The rows of a group lie close to one hidden flat surface of 5 dimensions, which passes through zero. Surfaces can cross.
In the rows, zero is written as 128.
Some rows, each with its group after it:
[138 145 135 126 121  50 168  96  89 121 118 123 197 206 133 145]
Z_62
[128 176 152 169 137 145 127 144 116 113 186 160  91 136  89 162]
Z_248
[126  99 130 105 103 127 142 104 133 178 153  58 143 121 205 100]
Z_248
[183 137  82  89 118 200  73 133 103  86  83 195 103 106 149 138]
Z_268
[141  91 105 124 138 208 120 146  76 159  96 157 123  74 163 164]
Z_208
[117 135 112 126  78 186 127 140 151 151 117 128 171 163 155 105]
Z_268
[164 158 168 189 148  68 165 119  79 147 153 104 153 162 107 178]
Z_566
[117 127 142 145 115  82 156  95 151 165 120  67 137 128 156 129]
Z_830
[134 101 121 102 137 194  92 164 105 131 161 155 115 110 133 117]
Z_830
[150 111 123 106 128 159  94 142 136 138 134 115 116 109 142  99]
Z_268
[143 118 134 100 113 133  99 145 161 138 160  87 128 141 143  71]
Z_248
[ 75  68 102 112 151  78 173  98 132 130  65 118 138  83 133 123]
Z_101
[135 132 155 147 139  94 140 129 106 138 151 104 136 134 116 138]
Z_566
[ 81  85 145 106 124 124 144 155 154 155 168  88 151 138 127  78]
Z_566
[ 32 116 101 104 107 200 142 142 157 136 149 170  96 107 147 118]
Z_830
[119 111 150 124 140  89 130 114 141 132 159  81 104 114 134 114]
Z_62
[125 153 132 151 106 103 153 105 150 146 105 105 149 153 131 129]
Z_830
[160 118  95  89  98 191 113 128  95 144 104 151 172 153 189 124]
Z_830
[146 123 153 102 159 103  88 134 132  95 212 123  44  95 116 112]
Z_101
[ 98  77  94  92 133  87 158  85 135 131  50 111 142  84 169 123]
Z_101
[ 81 130 131 152 106 177 149 159 151 166 126 118 156 133 118 118]
Z_268
[112 164 143 177 117 102 172 111 119 151 131 115 142 148 122 167]
Z_566
[213 153 124 158 113 141 108 131 105 152  52 102 185 147 137 147]
Z_208
[152 107 144 139 147 108 119 132 121 143 136  85 108  93 118 127]
Z_208
[126 122 121 112 131 172 107 133 130 125 144 152  86  93 139 132]
Z_101
[ 95 102 125  79 160 100 139 112  90  95 185 172  78 107 138 145]
Z_62
[102 110 137 120 141 109 111 124 177 114 147 106  71  85 115 105]
Z_208
[174 155 154 165 136 118 108 142 127 118 140 109 131 144  88 128]
Z_248
[160 109 109 137 150 162 105 140 116 122  64 155 100  65 109 157]
Z_208
[ 84 138 116 145 108 155 129 142 199 125  87 130 128 126  92  98]
Z_62
[ 99 123  90 114 129 142 160 109 116 111  58 187 154 125 131 154]
Z_248
[142 130 124 145 120 206 107 157 124 153 135 142 106  95 144 141]
Z_101
[166 162 133 131  95 158  98 150 149 132 137 113 155 173 132 101]
Z_248
[125 100 129 128 145 136 118 132 142 139 132 110  86  67 123 125]
Z_208
[138 141  99 101 127 152 112 117 109  77  96 190 114 123 133 153]
Z_268
[177 191 112 162 116 135 128 104  96 101  79 173 123 136 138 191]
Z_566
[118  99 127 100 122 167 100 152 162 143 162 109 105 112 138  83]
Z_268
[115 108 142 126 153  85 140 125 116 115 147 120 118 120 102 126]
Z_62
[128 125 155 145 160  95 142 135  92 117 168 138 122 130  96 150]
Z_566
[ 62 113 126 126 158 124 140 146 129  97 157 184  93 104  79 129]
Z_101
[138 116  77  57 122 103 143  78  76  88  59 188 161 151 186 148]
Z_830
[117 123 125  83 108 101 138  82 127 139 174  95 112 134 207 119]
Z_62

New rows, each followed by its group:
[ 67 127 113 113 119 119 146 120 169 108 119 152 130 137 113 109]
Z_62
[141 120 108 105  82 214 120 145 117 182 123 110 178 144 201 113]
Z_830
[ 81 139 139 194 124 196 154 184 112 162 129 157 167 131  65 157]
Z_101
[157 136 146 126 131 121  95 145 149 121 150  99 122 137 102 100]
Z_248
[141 161 102 151 102 159 136 147 110 119  70 184 195 181 107 152]
Z_62
[148  68 168 135 156 137  96 165 117 166 207  56  84  60 125  98]
Z_830
[124 142 108 118 111  87 161  77 129 124  78 127 160 155 162 149]
Z_830
[130 105 148 160 148  86 178  97  82 180 123  71 128  90 167 179]
Z_248
[ 94 130 116 164 108 184 152 152 123 154  90 148 167 126 118 148]
Z_101
[106 127 130 149 120 132 125 144 182 132  99 114 128 111  93 104]
Z_62
[165 119 131 131 120 156 118 129 126 159 115  95 124 107 170 126]
Z_101
[126 131 106 119 106 191 120 135 129 134 109 157 121 115 159 135]
Z_101
[127 130 177 184 135 127 121 162 166 177 186  44  96 103  97 103]
Z_830
[199 162 139 101 107  87 100  95 135 109 160  93 132 180 166 107]
Z_101
[211 144 131 146 101 129 112 117 122 176 113  60 159 139 181 127]
Z_101
[158  87 138 100 186 101 102 140  88  87 155 144  87  90  96 125]
Z_830
[170 158 103 145 126 148 107  99 159 111  57 130  69  65 149 155]
Z_566
[132  88 119 128 133 109 145 109 128 163  74  82 145  90 158 129]
Z_101
[114 148  98 125 109 161 115 126 174 102  78 167 108 118 118 121]
Z_208
[ 62 137  95 114 113 161 130 133 164 109 110 185 113 130 110 120]
Z_62
[159 114 109  90 124 190  93 155  88 116 136 169 135 130 144 123]
Z_830
[109 125 119 137 136 177 127 147 130 133 136 154  99  92 117 138]
Z_101
[124  88 128  81 148 145  89 145 140 108 167 135  72  83 124  91]
Z_268
[ 85 177 102  88 110 104 131 110 140  58 141 215 144 226 106 118]
Z_101
[179 133 118 155 135 101 137 114 102 126  47 121 176 134 110 159]
Z_248
[ 82 119 120 121 122 142 124 129 186 122 129 127  89  99 127 103]
Z_62
[106 143 114 107  90 170 130 133 145 148 151 134 134 154 165 119]
Z_248
[165 100 147 139 141 142 105 149 129 158 135  84 123  90 124 115]
Z_268
[ 43 133 123 105 114  47 182  84 183 108 120 115 152 170 123  91]
Z_62
[162 137 142 110  95 108 119 114 146 155 151  64 163 170 181  89]
Z_268
[ 71  70 130 136 165  79 169 122 126 131 103 116 127  73  99 131]
Z_101
[169 142 183 179 149 123 107 166 118 149 204  82 106 118  86 129]
Z_101
[157 121 153 183 126 178 120 165 114 183 139  89 131  98 115 150]
Z_101
[104 116  99  83 144 101 147  94 103  83  95 183 126 131 144 146]
Z_830
[168 135 125 103 115 134  73 160 171 100 129 126 140 168  94  68]
Z_248
[173 124 156  98 156  38 113  88 121 100 169  84  98 127 145 120]
Z_268
[ 72  92  94  72 130 151 135 114 117 108 126 183 109 111 158 127]
Z_830
[156 144 125 166 100 140 147 127 120 169  80  92 196 162 149 136]
Z_101
[114 105 142 126 126 197 101 174 139 161 180 117 102  99 122 107]
Z_830
[ 94 105 134 164 133 171 136 167 144 170 126 118 133  94  97 125]
Z_268
[ 95 167 134 166 125 105 149 123 172 121 127 129 114 142  83 133]
Z_830
[148 132 163 165 173  87 121 144 116 112 164 118  87  98  69 155]
Z_248
[ 82 142 101 161  93 196 162 144 124 151  72 176 192 163 125 151]
Z_101
[148 139 125 139 154 104 117 135 117  76  98 174 121 131  77 144]
Z_208
[142 116 123 111 111 124 136 111 120 156 109  88 147 130 176 126]
Z_830
[161  97 102  74 144 175  91 148  67  89 135 192 124 124 143 127]
Z_830
[115  89 109 121 126  88 173  95 130 151  42  93 181 125 156 132]
Z_101
[ 74 147  93 120  79 177 174  96 106 159 101 152 156 141 208 166]
Z_248
[129 129 112  85  99 165  90 146 172 116 139 133 143 161 143  67]
Z_248
[126 157 125 155  95 203 111 164 150 147 138 138 145 147 117 119]
Z_830
[ 94  95  98  73 120  85 167  64 118 128  86 124 146 122 201 132]
Z_830
[159 151 121 126  97 114 130 110 127 132 101 111 174 177 156 121]
Z_101
[176 133 128 113 148  91 106 109 103  95 124 132 103 120 139 141]
Z_268
[172 149 116 148 141 130 108 130 135  97  53 160 135 118  97 143]
Z_208
[102 119 101 145 123 206 125 157 127 135  98 182 126 103 104 138]
Z_268
[131 141 139 113 138 177  84 149 131 106 202 166  54  97 112 130]
Z_101
[ 59  99 139  89 160  53 158 105 127  92 173 150  93 124 117 119]
Z_62
[132 157 104 139 134 145 123 109 123  87  95 181  81 104 124 169]
Z_566
[ 74 105 118 110 110 145 139 140 150 141 144 125 150 142 136  93]
Z_566
[103 177 102 167 120 159 169 116  87 115  82 217 143 145 115 205]
Z_248
